The rows are grouped in 4 different ways at once. Each group adds its own fixed numbers to the row, and there is some noise. The rows also spread widely along 11 directions, which tell nothing about the answers.
In the rows, zero is written as 128.
Known rows, each followed by its group in each grouping:
[102 142  96  99 131 125 113  95 127 140 166 124 134 109 147 112 107 159
  96 145  96 148 128 129 142  97 156 136 140 134  87 134 127 107 107 129
 171 147] => Supom J933 Z Doniv
[ 87 147 110  88 157 119 152  86  89 108 124  99 129 154 113  85 140 156
 166 130 124 130 153 172 143 111 145 149  69 109 111 170  93 129 133 191
 191 129] => zik J310 H pafum
[157 135 103 143  72 134 141 127 174  91 146 143 154  85 182 121 148 106
 145 139 117 119 151 170 124  83 140 140 161 116 110 147 135 128 164 138
 162 195] => zik J108 Y Doniv
[143 109  81 131  96 131 118 119 163 129 161 104 150 136 130 136 124  97
 142 140 147 117 106 139 130 116 149 129 110 125 125 151 104 118 162 142
 153 148] => niro J781 Z gelus
[ 97  89 151 102  56 148 158 120 138 139 145 136 167 124 116 146  74 100
 167 127 136 110  84  88 160 111 130 117 125 104 128 154 118  64 131 101
 140 111] => gama J338 N pafum
[124  89 106 150  62 109 148 111 116 124 135 122 144  87 203 107 107 106
 177 144 109  72 120  95 143 117 125 167 147  93 130 206  97  75 121 174
 147 167] => Supom J338 H suge
[109 145 101 105 119 141 119  64 132 105  96 100 145 146 115 132 116 106
 172 155 124 124 135 116 180 120 151 158  93 132  74 147 107 123 146 172
 117 141] => niro J933 A bov
[ 92 184 100 112 154 151 119  44  82  96 151 105 145  61 170  91 141 163
 120 111 116 147 126 125 169 102 244 149 186  94  59 108 151 113 138  79
 154 151] => gama J108 Y suge
[157 129  54 171  50 106 124 149 166  81 157 114 172 126 160 131 165  67
 125 116 134  79 110 141 114 119  88 104 105 106 142 149 117 104 170 140
 161  91] => niro J781 N bov
[ 98 182 134 117 115 151 161  85  95  70 109 107 157 102 128  98 125 103
 129  59 165  96 115 147 174  75 100 168  61 110 107 143 206 128 156  99
  98 162] => zik J310 V Med
[102 113 158 122 104 176 178  95 114 119 109 125 141 131  96 132 108  89
 199 115 148 159 108 182 173  75 180 139 115  73 116 157 128 109 155 135
 146 169] => niro J310 V gelus
[100 177 134  89 126 138 138  82 134  96 110 101 157 134  93 120 119 125
 121 110 154  91 148 130 160  95  80 162  31 160 102 134 175 147 148 135
 103 142] => zik J108 A Med
[136 112  48 124 121 137 116 124 162 100 177 111 149 144 161 135 154 107
 130 140 120 156  87 168 145 123 172 108 137 110 103 160  77  97 151 153
 192 134] => niro J933 Y pafum
[ 81 163 117  98 117 146 118  76 126 152 113 138 123 138  90 121  91 127
 128 148 110 130 142 121 153  88 114 145  85 147  64 110 163 136 112 107
 121 116] => gama J310 Y bov
[141 141  61 158  82 149 135 137 166  77 130 123 158 144 130 124 165  66
 151  95 172 101 101 185 147  99 135 125  73 108 118 145 145 131 201 124
 131 141] => zik J310 V Med
[ 92 119 137 142 110 160 144 102 125 171 116 133  89 152  54 113  90 115
 182 141 156 112 150 162 135  76 188 145  85 110 104 133 128 145 139 156
 127 142] => Supom J933 N gelus
[116 125  37 165 116 156 107  91 123 128 117 121 105 138 167 118 141  90
 172 141 134 125 107 144 172 105 192 158 125  99  63 161 103 107 129 167
 133 157] => Supom J108 A bov
[122 108  90 167  83 128 118  92 105 168 130 111 114 124 161  96  81  96
 193 128 156  47 123  92 126 108 148 172 107  95 123 185 114 104 131 156
 125 143] => niro J310 N gelus
[109 137  62  88 113 142 108  96 165 102 147 122 170 130 172 153 131 105
 128 145 107 165  82 126 175 118 141 117 133 137  69 134 113  87 144 114
 145 146] => zik J108 V Doniv
[125 148 113 115  81 114 135 132 170 115 160 144 180 107 130 129 132 141
  91 148  89 151 147 159 118  94 123 104 143 127 113 108 135 110 147  90
 184 108] => gama J310 V bov
[142  97 176 137  59 140 184 147 160 129 168 122 169  71 123 126 111 119
 144 103 156  68 138 143 113  83 147 141 129  98 184 171 139 117 175 120
 155 178] => Supom J338 Y suge
[125 131 117  99  97 119 110  89 172 122 131 113 160 115 110 127 115 131
 154 175 111 119 167 114 133 130 173 129 135 140  98 129  87 138 159 141
 149 137] => niro J338 V pafum
[125 162  75  96 107 125 100 107 189  95 151 122 176 126 135 138 133 123
  83 141 117 126 125 119 147 112 102 124  92 171  84 113 152 126 160  95
 127 136] => zik J310 Z Med
[ 91 144 114  63 131 132 132  97 138 120 172 100 188 133 118 145 107 154
 103 122 118 146  94 117 149 115 143 110 103 136 113 136 128  98 154  96
 173 111] => gama J310 N Doniv
[116 183 146 111  90 125 140  91 125  85 148 117 167  66 158  93 117 131
  85  81 136  74 151 100 140  95  90 141 117 129 114 108 202 117 130  73
 119 124] => zik J108 Y pafum
[152 100  73 166  34 141 104 127 190 145 148 149 163 103 183 129 101  75
 160 135 143  68 104  89 136 114 154 130 152 118 116 144 122  91 172  84
 104 153] => zik J310 V Med
[110 150 137 110 116  97 142  90  98 139 161 117 158  74 173  90  96 168
 105 126  87 119 162 119 120  90 123 154 148 110 125 155 125  96 100 123
 184 138] => niro J310 V bov
[104 144 126 118 132 179 172 128 128 111 146 133 135 134  87 131 147 122
 154  98 153 170 121 227 141  62 207 109 110  88 114 126 130 135 164 121
 184 155] => zik J108 N Doniv
[133 109  67 150  89 109 114 153 174 163 200 124 148 136 138 133 124 115
 104 139 134  90 116 142  86 108 125 102 107 125 153 141  94 101 133 122
 188  84] => niro J108 N suge
[ 70 134 116  86 118 121 117  80 108 136 158 118 159 122 122 118  99 162
 109 130  96 121 105  75 154 123 151 108 120 118 102 131 111  65 113 106
 156  70] => Supom J933 N Med
[124 148  44 144 114 137 110 111 119 116 160 101 147 116 184 119 113  99
 100  85 166  82  71 113 163 101 108 172  79 134  99 173 174 105 137 108
 108 162] => gama J338 A Med
[139  94  79 127  85 122 114 123 178 140 181 115 176 101 187 140 105 112
 112 135 128  94  90  89 143 120 131 140 129 138 131 171 116  76 150 115
 130 163] => Supom J108 V Med
[120 115  82 148  69 165 119 107 147 107 146 146 160 119 149 141 147  88
 157 128 128 128  81 123 165 119 201  94 164  81  96 116 117  78 165  79
 152  98] => gama J108 Y Med
[128 121  92 158  68 171 146 132 156 101 133 163 150 111 164 135 122  62
 143 103 136 138  82 160 171  72 141 128 135  95  96 133 164  95 144  84
 115 172] => zik J310 H Med
[129 163 101 129 100 124 110  83 138 114 144 113 153  80 162 111 118 120
 113 128 118  97 143  93 145 109 150 148 143 125  92 118 149 113 127 102
 129 138] => niro J108 Z bov
[ 97 155 101  90  98  96 122  79 102  95 154  92 187 117 161 114 134 150
 103 115 103 101 108  79 149 142  98 113 111 122 116 138 123  81 135 117
 173  66] => gama J781 A Doniv
[102 139 128  81  96 108 135 115 142 121 163 103 181 139 109 131 113 143
 110 136 117 112 118 116 131 126  97 110  90 136 139 135 119 102 154 123
 175  84] => gama J933 V Doniv
[ 83 111 106 133  99 176 144  98 104 154 105 147  97 140 122 134  88  76
 184 123 130 135  88 135 184  80 155 149 110  98  81 156 135 107 104 141
 115 160] => Supom J338 H Doniv

New rows. What belongs after each?
[ 99 125 152 117  95 171 160 109 113 137 125 135 130 125  80 132 109  97
 167 107 146 132 115 158 154  82 172 122 115  86 120 132 133 123 132 115
 154 132] => niro J338 Z Doniv
[ 98 156 116 107  87 107  92  70 135 142 129 138 143 119 133 112  94 132
 111 167  82 100 159  70 124 115  86 126 122 143  85 107 138 110 102 111
 140  69] => niro J310 Y gelus
[125 105 103 137  56 123 126 129 168 161 146 145 154 125 143 132  81 107
 147 156 116  88 122  97 124 103 109 136 120 128 117 150 123  93 133 115
 140 127] => gama J310 N bov
[128 128  74 110 104 132 142 127 139  87 149 124 157 125 181 129 158 111
 148 135 110 140  99 167 146 105 119 128 126 108 106 183  97  98 150 167
 191 159] => zik J338 Y Doniv
[132 162  64 145  82 108  95  84 126 104 136  94 149  94 188  87 129 112
 145 118 145  44 140  79 133 135 147 153 122 123 105 141 131 118 168 129
 118 130] => zik J933 V Doniv
[130 131  96 127  98 130 125 110 136 138 168 112 151  95 171 123 102 110
 109 117 130 103 107 102 144 100 122 150 126 121 119 151 141  87 112 108
 141 147] => niro J108 Z bov
[115 144 122 123 104 154 129 102 133 141 159 117 145  85 142 130  81 104
 106 100 151 119 102 118 151  83 153 148 129 125 108 133 172 115 130  71
 107 169] => niro J338 V gelus
[118 129  74 156  81 131 134 123 130 100 136 156 133 126 176 123 136  85
 127 138  87 163 109 168 144  86 104 111 148  89  90 138 129  85 100 130
 174 112] => niro J310 H gelus
[114 132  76 116 110 168 156 149 144 105 164 132 150 135 129 149 149  92
 117  98 145 167  67 190 165  84 152 108 107 101 110 143 130  89 145 103
 171 138] => zik J338 Z bov
[113 141 114  78 131 126 128  86 150 122 161  66 190 118 123 132 109 142
 109 113 145  84 114  82 160 137 151 146  73 149 140 158 130 119 182 119
 119 140] => Supom J310 H bov
[136 144  84 151  68 131 144 132 134  86 171 121 180  85 197 121 131  99
 107  81 135 107  84 132 139  92 116 124 141  96 126 152 172  85 159  84
 154 143] => gama J310 N Doniv
[ 92 147 133 138 125 145 153  87  62 131 120 119 113 104 119  85 109 125
 160  93 143 104 136 154 143  76 163 165 101  82 114 162 141 119 113 135
 148 145] => niro J338 V Med
[112 145  98 129 115 154 110  74 128 128 113 143 108 101 130 102 115 132
 176 167 113 141 162 144 149  93 213 160 166 118  46 128 127 151 133 136
 141 182] => gama J338 Y pafum
[ 84 131 105  67 139 131 134  87 117 141 146 103 154 145 122 131 104 135
 135 132 118 147  98 126 162 115 130 131  84 136 101 153  99  91 125 130
 153 130] => zik J781 V bov
[126  92 146  99  97 147 179 133 154 143 151 126 161 136 117 144 101 121
 170 143 131 135 114 172 143  86 124 151  96 114 147 196 109 106 154 159
 175 189] => gama J310 Y bov
[ 99 151  69 108 152 127 102  57  95 122 128  79 135 146 123  95 146 146
 163 120 155  88 125 114 155 138 195 149  74 121  96 151  92 127 166 153
 144 122] => zik J781 A Med
[150 140  76 146 104 114 126  92 129  54 151  86 175  71 206  96 156 125
 132 110 132  85 121 109 158 128 179 160 145 103 117 175 130 103 184 149
 132 182] => Supom J933 H Med
[ 95 130 134 102  99 130 118  69 128 155 114 118 137 109 111 113  93 142
 172 159 114  95 161  86 143 119 187 149 130 127  96 139 105 132 145 140
 130 139] => Supom J338 V Doniv
[ 93 133 104 125  98 165 119  82 128 153 136 131 136 108 122 131  84  94
 135 116 145 133  85 115 170  89 175 138 130 125  75 105 161 111 131  59
  97 149] => gama J781 V suge
[100  89  89 147  71 139 128  99 103 142 135 135 126 131 167 108  95  94
 189 133 126 102  81  91 166 128 177 126 151  77 103 155  92  58 112 127
 146 108] => gama J933 H pafum
[ 87 155 139 109 130 139 123  57 106 160 114 125 111 110 100  96  76 157
 166 161 124 114 176 116 136  88 177 174 116 135  69 123 148 142 121 131
 124 159] => gama J108 N gelus
[ 89 175  99  70 149 138 139  87 133  73 125  80 162 165  72 126 156 123
 130 119 147 124 119 156 170 124 130 124  32 142 105 124 125 141 180 148
 139 104] => zik J933 H suge
[125 117  98 152  77 127 130  98 112 141 133 141 132  82 196 105 103 130
 165 149 103 113 135 116 140  94 167 162 183  99  89 170 114 100 115 141
 163 180] => gama J338 A Doniv
[114 109  73 143  77 117 110 105 112 165 162 116 145 116 185 112  93 125
 137 139 131  78  98  70 134 128 139 142 137 109 117 169 106  71 119 119
 154 107] => gama J338 A gelus
[118 147  91  90 128 125  95  68 148 128 144 116 149 102 156 123 108 150
 127 167  95 146 141 115 145 110 167 150 151 156  64 134 128 138 142 127
 145 184] => gama J781 Y Doniv
[141 146 138  86 119 106 142  99 146  92 169  81 187  88 146 121 133 151
 104 117 122 103 149 137 116 108 117 137 112 139 150 161 131 139 170 144
 173 168] => niro J781 Y Doniv
[ 96 149  65 105 121 145 115  79 106  88 141  95 150 135 142 119 150 110
 144 110 141 116  78 105 177 144 177 120 113 103  83 138 119  93 157 114
 153  84] => gama J338 Y pafum
[159 102 114 132  70 101  99  86 174 155 136 118 153  90 179 112  79 127
 171 198 106  76 175  74 119 123 144 177 160 142 112 172  94 120 144 162
 132 197] => niro J310 Z gelus
[ 86 162 109  95 159 119 130  71  82 128 152  78 137 111 131  95 115 152
 104  96 137 116 118 126 149 104 139 161  82 129 108 154 147 121 130 132
 140 141] => Supom J781 V gelus
[121 143 102 119 110 154 122  88 132 119 150 102 162 101 133 116 111 120
 134  99 167  94  98 107 167 109 189 152 111 115 111 136 160 118 177  79
 116 158] => gama J310 Z Med
[121 134 134 109  77 134 138 103 152 114 164  87 193  93 132 132  94 110
 119  96 167  66  96  81 154 121 140 140 106 129 143 133 160 101 187  73
 106 135] => gama J933 V suge
[105 155  75 123 129 125 112  81 109 133 153  84 138 111 161 103 104 115
 126 106 162  76 102 103 153 112 128 178  78 137 103 156 157 113 138 115
 113 148] => gama J108 V suge
[127 117 110 131  90 137 122  95 153 142 121 112 129 124 112 120 108 102
 170 138 149  85 137 118 143 105 150 158  96 137 110 152 129 148 159 156
 113 177] => Supom J781 Z Doniv
[110 142 160  67 138 145 160  95 132 124 175  96 187  67 143 126  78 165
 107  94 152 111 113 111 151  82 159 168 109 142 133 173 161 110 156  91
 123 221] => zik J338 N Med
[116  87 113 137  42 121 135 113 117 147 147 115 150 126 160 111  93  91
 179 118 153  40  90  53 148 142 103 137 109  93 150 168 109  52 123 125
 141  83] => gama J108 Z pafum
[ 89 137  34 124 137 135  87  65  99 154 124 128 102 143 187 100 101 125
 173 165 107 133 109 112 158 110 169 164 130 120  41 163  98  92 101 154
 140 149] => zik J310 N gelus
[119 103  77 110 125 148 104 106 191 161 152 119 131 149 112 146 105 114
 150 171 135 145 121 144 148 110 189 138 111 152  89 142  90 130 152 146
 133 171] => Supom J108 V pafum
[109 132 113 117  81 114 125  82 108 136 150  97 165  75 175  97 101 133
 151 113 143  46 121  55 139 134 172 148 142 105 131 154 111  86 154  97
 131 121] => zik J338 V suge
[ 90 168  40 152 122 168  87  78 101 148 125 131  81 133 126  96 117  90
 140  99 169 100 103 116 169 102 205 141 113 112  47  93 155 131 114  77
 103 111] => zik J338 Z pafum
[ 89 189  66 133 138 153 110  70  93  75 126 120 130 111 143 110 153 114
  82  83 124 157  97 150 186  85 148 132 108 115  48 106 187 121 120  92
 117 121] => Supom J781 A Med
[111 173 117  97  77 137 131  95 141  72 135 123 183  85 137 138 129 114
  95 119 109 134 110  97 173 110 120 119 136 128  79  97 175 100 146  68
 125 109] => gama J338 Z bov
[114 118 117 140 117 175 149 115 129 151 155 124 112 113 104 116 114 115
 149  99 171 116 115 166 144  81 218 142 124  97 117 146 136 136 150 116
 144 171] => Supom J338 Y pafum
[ 94 139 111 124  98 119 126  73 100 120 114 125 132 113 144  96 133 131
 168 144  99 109 151 115 146 116 161 138 138  98  93 141 105 105 126 158
 161 107] => Supom J108 V Doniv
[117 147 131 151  98 142 161 122  88 131 158 101 135  86 141  99 106 101
 121  47 179  68 109 142 127  74 133 151  97  86 157 158 175 120 135  99
 138 142] => niro J338 V Doniv
[106 168 108  85 146 156 124  51 108  78 126  88 155 104 154 122 125 120
 139 111 127 143 106 119 190 107 172 156 125 119  71 150 145 121 151 132
 126 176] => niro J933 Y Doniv
[107 122 115 150  31 128 149 148 124 129 134 175 128 124 136 124 111  87
 129 125 105 113 107 134 131  80  61 107 126  96 112 124 156  82  91 104
 169  79] => gama J338 Z Doniv
[122 143 124 129  56 134 137  89 137  92 140 114 197  72 176 127 117 115
 113  99 116  92 108  63 171 120 134 125 155 102 114 130 156  72 152  75
 120 110] => Supom J310 A bov
[100  90 117 140  80 128 162 159 101 192 194 158 125 110 156 114  83 139
 124 117 114 123  95 151 101  68 128 119 146  85 150 171 112  66  83 110
 217 121] => gama J338 N Doniv
[ 89 131  81 138 131 168 146  82  74 113 126 115 111 128 152  95 141 103
 190  94 153 130  90 151 180 109 233 135 134  59  93 146 101  88 130 129
 157 128] => zik J108 H pafum
[ 86 142 123  72 109 162 152 122 138 116 153 131 162 141  94 155 120 109
 111 101 131 163  76 147 171  92 124  98  93 120 106 117 142  92 135  85
 158 108] => zik J338 Z Doniv
[ 85 141 167  91  92 115 134  83 114 153 146 127 164 115 103 118  96 162
 113 138  91 112 158  84 125 115 128 101 134 116 128 104 112  94 101 100
 180  49] => niro J108 A Doniv
[115 115  94  94 124 151 111  77 145 146 148  91 153 114 136 128  90 129
 171 145 157 115 103  98 167 133 234 159 134 131  94 160  96 118 173 117
 125 185] => gama J338 V pafum
[131 145 118 103 134 135 103  74 147 135 182  84 180  72 141 122 101 149
  98 107 151 103 123  95 142 111 214 144 137 142 121 127 139 132 177  66
 117 179] => niro J781 V Med
[132 129 137 100 101 132 128  89 167 119 139  98 160 119 116 127 105 111
 152 138 148  80 150 105 140 120 127 151  93 143 128 150 128 137 161 145
 125 151] => niro J108 Y pafum
[109 144  99 110 119 142 156 111 110 114 132  94 145 118 159 121 103  90
 142  82 167  89  88 135 170  89  91 182  59 123 118 195 159 106 137 139
 107 189] => zik J338 V bov
[128 115 141 130  59 126 126  91 142 124 147 150 165  68 176 115  93 126
 137 150  86 107 139  78 138 103 142 134 190 104 109 140 124  77 118 103
 144 141] => niro J933 Y Med
[109 123  82 145  91 141 141 120 129 113 118 142 130 153 135 126 150  99
 158 136 110 146 115 176 151  94 123 118 107  94  95 154 111 107 130 166
 178 114] => Supom J310 A Doniv
[124 116  48 127 112 108 110 136 143 140 204 104 153 142 151 123 140 127
  94 130 128 110  86 133 118 130 143  99 111 112 141 145  78  76 132 125
 205  74] => niro J933 Z suge
[ 97 119 102  68 126 114 140 111 124 132 174 116 179 128 170 154 103 148
  93 147  74 171  87 118 159 110  83 126 119 129 111 184  88  51  80 142
 196 120] => niro J338 A bov
[126 100  87 146 103 173 146 100 125 130 134 109 151 132 139 133 132 100
 207 117 167 128  80 152 178 113 250 144 141  69 110 173  90 100 190 133
 152 172] => gama J310 A bov
[117 137 111 111 121 108 118  86 132 156 166 108 157  92 159 105  93 162
 113 145  99 103 154  97 124 111 163 147 143 129 123 150 107 110 121 121
 162 144] => niro J310 H bov
[134 159 135 139  73 105 128  72 129  63 139 127 186  32 183  88 154 167
 130 140  81  97 187  89 128 121 198 127 209  93 101 118 132 101 164 110
 161 127] => Supom J108 N Med
[102 153 129  74  92 113 124  68 131  85 131 117 188  83 165 119 121 152
 128 159  80 125 142  66 159 138 146 120 164 126  87 123 113  89 144 107
 147 114] => zik J338 H gelus
[ 89  93 141 132  42 157 148  85 114 131 102 164 135 118 149 122  93  78
 194 132 104 111  94  81 182 108 130 122 157  72  91 143 122  55 104 116
 125  99] => Supom J310 Y pafum
[113 142 159 148  60 111 149  87 104 134 128 133 145  50 171  83  80 125
 142 120 122  62 160  88 128  86 109 179 147 108 117 139 172 102 110 102
 119 158] => gama J108 V suge
[123 152  82 151 110 121 140 113 106  92 137  95 128 131 137  93 147  84
 136  80 167  92 117 172 134  97 101 147  67 105 125 158 148 133 141 153
 142 129] => niro J781 V pafum
[104 151 131  80 130  94 129  94 129 141 159  98 163 125 113 109 104 174
 113 144 104 102 167 119 100 110 103 134  85 146 138 155 108 131 131 155
 189 110] => niro J310 N Doniv
[143 122  86 178  99 119 110 118 115 171 206 115 141  59 195  79  96 142
 100  95 150  65 123 105 101  95 216 144 179  93 149 148 125  94 135  75
 156 154] => niro J933 V Med
[ 82 179 127 110 134 140 139  50  68  98 119 116 137  75 161  87 114 151
 125  98  98 141 136 117 175  83 170 159 148  97  73 130 171 117 110 112
 133 158] => Supom J310 H Doniv
[101 133 108 125 135 132 130  88 103 138 147 124 131 135 115 108 140 154
 145 141 110 141 146 158 131 102 196 120 127  92 110 137  81 106 117 146
 201  95] => niro J108 A Med
[116 125 127 152  46 138 148 135 156 132 129 151 148 117 114 126 114  86
 133 117 124 102 129 132 138  85 108 111 113 104 125 119 152 104 141  99
 130  98] => Supom J310 V bov
[116 140 107  95 131 139 149 109 140  84 182  85 185 104 128 133 167 140
 102  98 144 135  94 148 156 120 193 110 118 104 138 133 120  96 180 106
 181 122] => Supom J108 Z suge
